The rows of a group lie close to one hidden flat surface of 5 dimensions, which may be shifted away from zero. Surfaces can cross.
(in the rows, 128 means zero)
Known rows, each followed by its group:
[ 84 178 209 128  91  71  51 161  85 112] : L
[ 99 209 140 173 137 102 115 127  89 127] : M
[110  65 107  98 117 109 175  76 163 112] : H
[128 122 133  98 120 131 130 128 158 141] : B
[165  95  73 109 141 109 111 109 135 110] : W
[199 179  77 185 147 122 117 122 155 117] : B
[168 106  90 131 110 139 139 148 123 118] : W
[134 102 132 131 138 147 127 137 134 129] : L
[ 90 163  63 148  25  86 242 114  61 100] : L
[115 136 134  96 117 138 140 132 129 145] : B
[119 145 141 132 150 129  97 128 108 135] : B
[119  75 137 131 126 143 161 111 163 119] : W
[124 186 113  35 107 126 124 141 125 171] : B
[ 77 107  96  79 165 103 143  60 115 129] : B
[133 149 127 120 137 132 104 141 113 144] : L
[140 130 122 132 137 152 141 136 140 142] : M
[126 154 124 140 141 134 121 138 104 135] : W
[174 110  96 150 143 139 122 134 135 114] : M
[168 145 131 168  58 127 133 183 111 104] : H
[133 173 128 107  67 163 183 170 134 165] : W
[ 96 103 141 141 144 105 141  83 163 115] : M
[151 143 102  70 150 158 127 134 140 171] : G
[131 121 153 117 125 113  93 136 130 119] : L
[162 161  58  94 160  97  88 106 106 128] : W
[120 124 125 156 146 122 127 114 109 115] : G
[128  96 137 125 122 138 140 124 150 123] : H
[123 167 101 105 166 110 100 107 116 143] : W
[159 134 145 126 175 107  38 134 141 121] : B
[145  57 126 174 149 138 126 115 131  94] : G
[143 106 139 119 167 146 105 123 159 138] : H
[161 115  94 113 123 134 138 130 146 129] : M
[114 119 151 133 129 107 100 120 119 116] : L
[132 105 133 149 144 139 132 127 129 120] : H
[ 94 167 139  90 102 141 141 154  78 151] : G
[ 86 157 156  87 101 142 167 127 150 164] : M
[ 97 104 131 145 115 100 129 112  92  92] : G
[142 114  85  96 100  98 121 119  99 107] : G
[117 112 144 159 153 142 138 115 143 129] : M
[ 82  53 169 127  66 125 143 156  58  96] : G
[136 150 103  89 147 113 107 106 137 137] : B
[131  99 144 205 147 138 125 129 114 109] : M
[145  71 122 217 165 124 113 117 104  85] : H
[126 198 106  72 101 134 162 129 149 167] : W
[110 133 157 140 130 110  95 133 106 117] : L
[101 159 149 104 142 174 144 147 113 173] : H
[166 102 139 144  76 122 128 160 155 104] : H
[125 119 208 145  91 145  98 189 123 127] : L
[150 171 102 124 128 139 125 143  99 143] : G

New rows, each followed by its group:
[143  99 111 165 151 108 114 102 135 100] : M
[ 90  78 164 130 106 123 163 111 156 115] : M
[ 81 140 129  65 121 101 161  78 178 148] : M
[ 89 158 127 106 132 162 165 132  92 162] : H
[135 119 120 149 138 123 128 117 134 116] : M
[120 164 105  86 130 139 144 130 114 156] : H
[148 136 120 118 172 177 129 133 143 161] : G
[ 62 184 178 126  82 160 147 189  39 155] : G
[187  31 114 104 139 220 175 153 193 152] : M
[ 61 127 113  75 163 158 175  85 116 169] : H
[114 150 149 137 119 120 107 145  99 125] : L
[135 127 125 133 101 119 138 140 125 124] : M
[140 110 129 144 144 140 122 127 132 124] : H
[138 127 120 149  87 122 151 148 106 111] : H
[ 99 111 146 160 117 155 169 136 101 132] : H
[149 108 198 156  68 166 132 201 150 127] : H
[154 129 123 141 151 138 103 133 135 133] : H
[117 134 117 124 152 105 107 102 118 123] : L
[163 103 119 116 162 106  88 104 178 118] : B
[138 113 117 104 144 127 122 113 160 133] : H
[162 127 111 136  68 160 192 164 146 132] : W
[144 106 116 138 152 129 114 118 139 118] : H
[111 131 115 110 133  78 106  98 119 109] : L
[147 133 105 104 202 122  74 100 142 144] : L
[100  46 201  24 124 123  77 127 178 142] : B
[135 160 109 140 165 146 123 124 122 148] : G
[180  82 185 158 107 151  94 180 186 113] : H
[157  98 109 126 127 140 138 132 149 128] : M
[104 128 129 104 165 142 152  87 175 155] : M
[175 147 154 155 176 167  65 162 134 146] : H
[147  79  95 168 162 115 128  91 148  97] : W
[113 124 125 138 108 113 141 122 109 110] : L
[ 64 227 132 114 181 120 133  86 121 175] : G
[128  93 152 111 142 151 132 126 166 136] : H
[181  66  84 115 130 130  89 149  89 101] : W
[164 118 100  22 132  91  89 102 195 137] : B
[127 136 104 139 106 150 175 142 106 133] : L
[205  84  57  92 134 133 111 126 147 118] : G
[107 102 140 190  81 159 201 158  89 113] : L
[140 133 113 158 116 125 122 146  85 112] : G
[123 120 124 117 133  98 119 115 125 118] : L
[114 136 119  79 131 115 141  98 161 144] : W
[122 124 164  79 131 134  87 143 138 145] : B
[118 151 107  90 113 133 156 121 115 146] : H
[153 131 111 148 145 126 121 118 147 123] : B
[116 104 169 123 176 177 116 141 147 156] : H
[131 105 120 112 128 133 136 123 140 129] : W
[107 120 126  97 129 132 152 112 134 142] : B
[176 152  59 109 119 118 136 121 132 125] : W
[199 135  44 157 143 112 119 115 122  98] : W
[131 132 127 139 123 132 156 118 150 136] : W
[101 124 116 101 198  90  81  58 141 125] : W
[150 138  92  96 109 127 123 143 101 132] : G
[174 130 164 146  73 145 117 194 147 121] : H
[150 101 130  82 100 111 117 135 163 121] : L
[156  92 105 200 141  90  98 116 111  70] : M
[130 142  73 134 123 136 179 111 107 132] : L
[125 135 154  81 122 135 103 145 139 153] : B
[169  79 163 213 180 125  60 131 161  89] : B
[120  96 128  81 132 133 124 120 133 132] : W
[128 139 148 122  94 117 117 148 112 127] : L
[152 167 216 152 154 149   5 210 102 140] : B
[139 130 112  59 115 119 122 119 164 148] : B
[ 79 123 128  89  72  73 137 121  63  99] : G
[120 140 121 122 126 134 130 135 100 135] : G
[126 170 132 179 165 146  96 146  66 130] : W
[181 124  88 182 132 110 100 140 101  94] : M
[110 146 114 107 107 105 126 128  84 124] : G
[138 106  98 140 180 103  95  87 128 109] : W
[102 100 135 218 130 145 156 136  71 102] : H
[197 129  40 135 218 112 105  58 198 122] : G
[185  70  94  83 153 158 129 118 193 138] : L
[106  96 158 123 139 149 118 137 114 127] : W
[111 114 127 144 131 144 148 124 111 129] : H
[ 93 185 124  50  93 113 161 114 148 162] : M
[131 106 103  72 108 115 182  88 204 141] : W
[136 102 100 159 192 104  89  78 129 105] : W
[ 83  89 120 131 137 136 185  87 129 124] : B
[110 135 135 129 120 148 155 137 111 141] : H
[119 103 137  77  99 146 147 138 142 140] : W
[107  97 109 124 193  91 106  48 165 120] : W
[163  64 148 127  95 125 134 134 183 103] : H
[130 129 156 147 155 166 113 150 125 147] : H
[129 127 147 123  89 132 133 162 114 124] : L
[ 93 217 103 147 171  84 122  80 111 139] : G
[ 85 122 145 114  50 144 213 153 109 133] : H
[134 116  84 136 218  86 101  39 180 115] : M
[148 136  55  79  69 103 197 112 139 123] : L
[143  87 140 133 124 133 132 130 158 117] : H
[136 134 157 158 164 168 105 160 120 145] : H
[128 125 116 118 129 124 124 122 112 128] : G
[ 83  39 133 113 161 113 143  65 146 113] : B
[153 125 131 144 122 148 135 137 160 129] : B
[125 122 138 150 121 133 140 130 132 122] : M
[ 95 129 167 157 136 177 152 154  97 148] : H
[144 155 138 115  95 151 154 160 145 152] : B
[157 108 138  99 139 132  91 133 157 132] : L
[ 94  97 161 161 160 166 146 123 109 141] : H
[114 176 111 105 148 113 143  90 157 152] : W
[117 135 135  98 124 135 127 133 137 144] : B
[108 101 104  68  82  83 131 120  86 108] : G
[136 115  90  64 137 106 123  93 161 136] : W
[139  66 195 186 132 162 118 159 166 116] : B
[ 95  88 163 104  74  29  96  99 143  71] : L
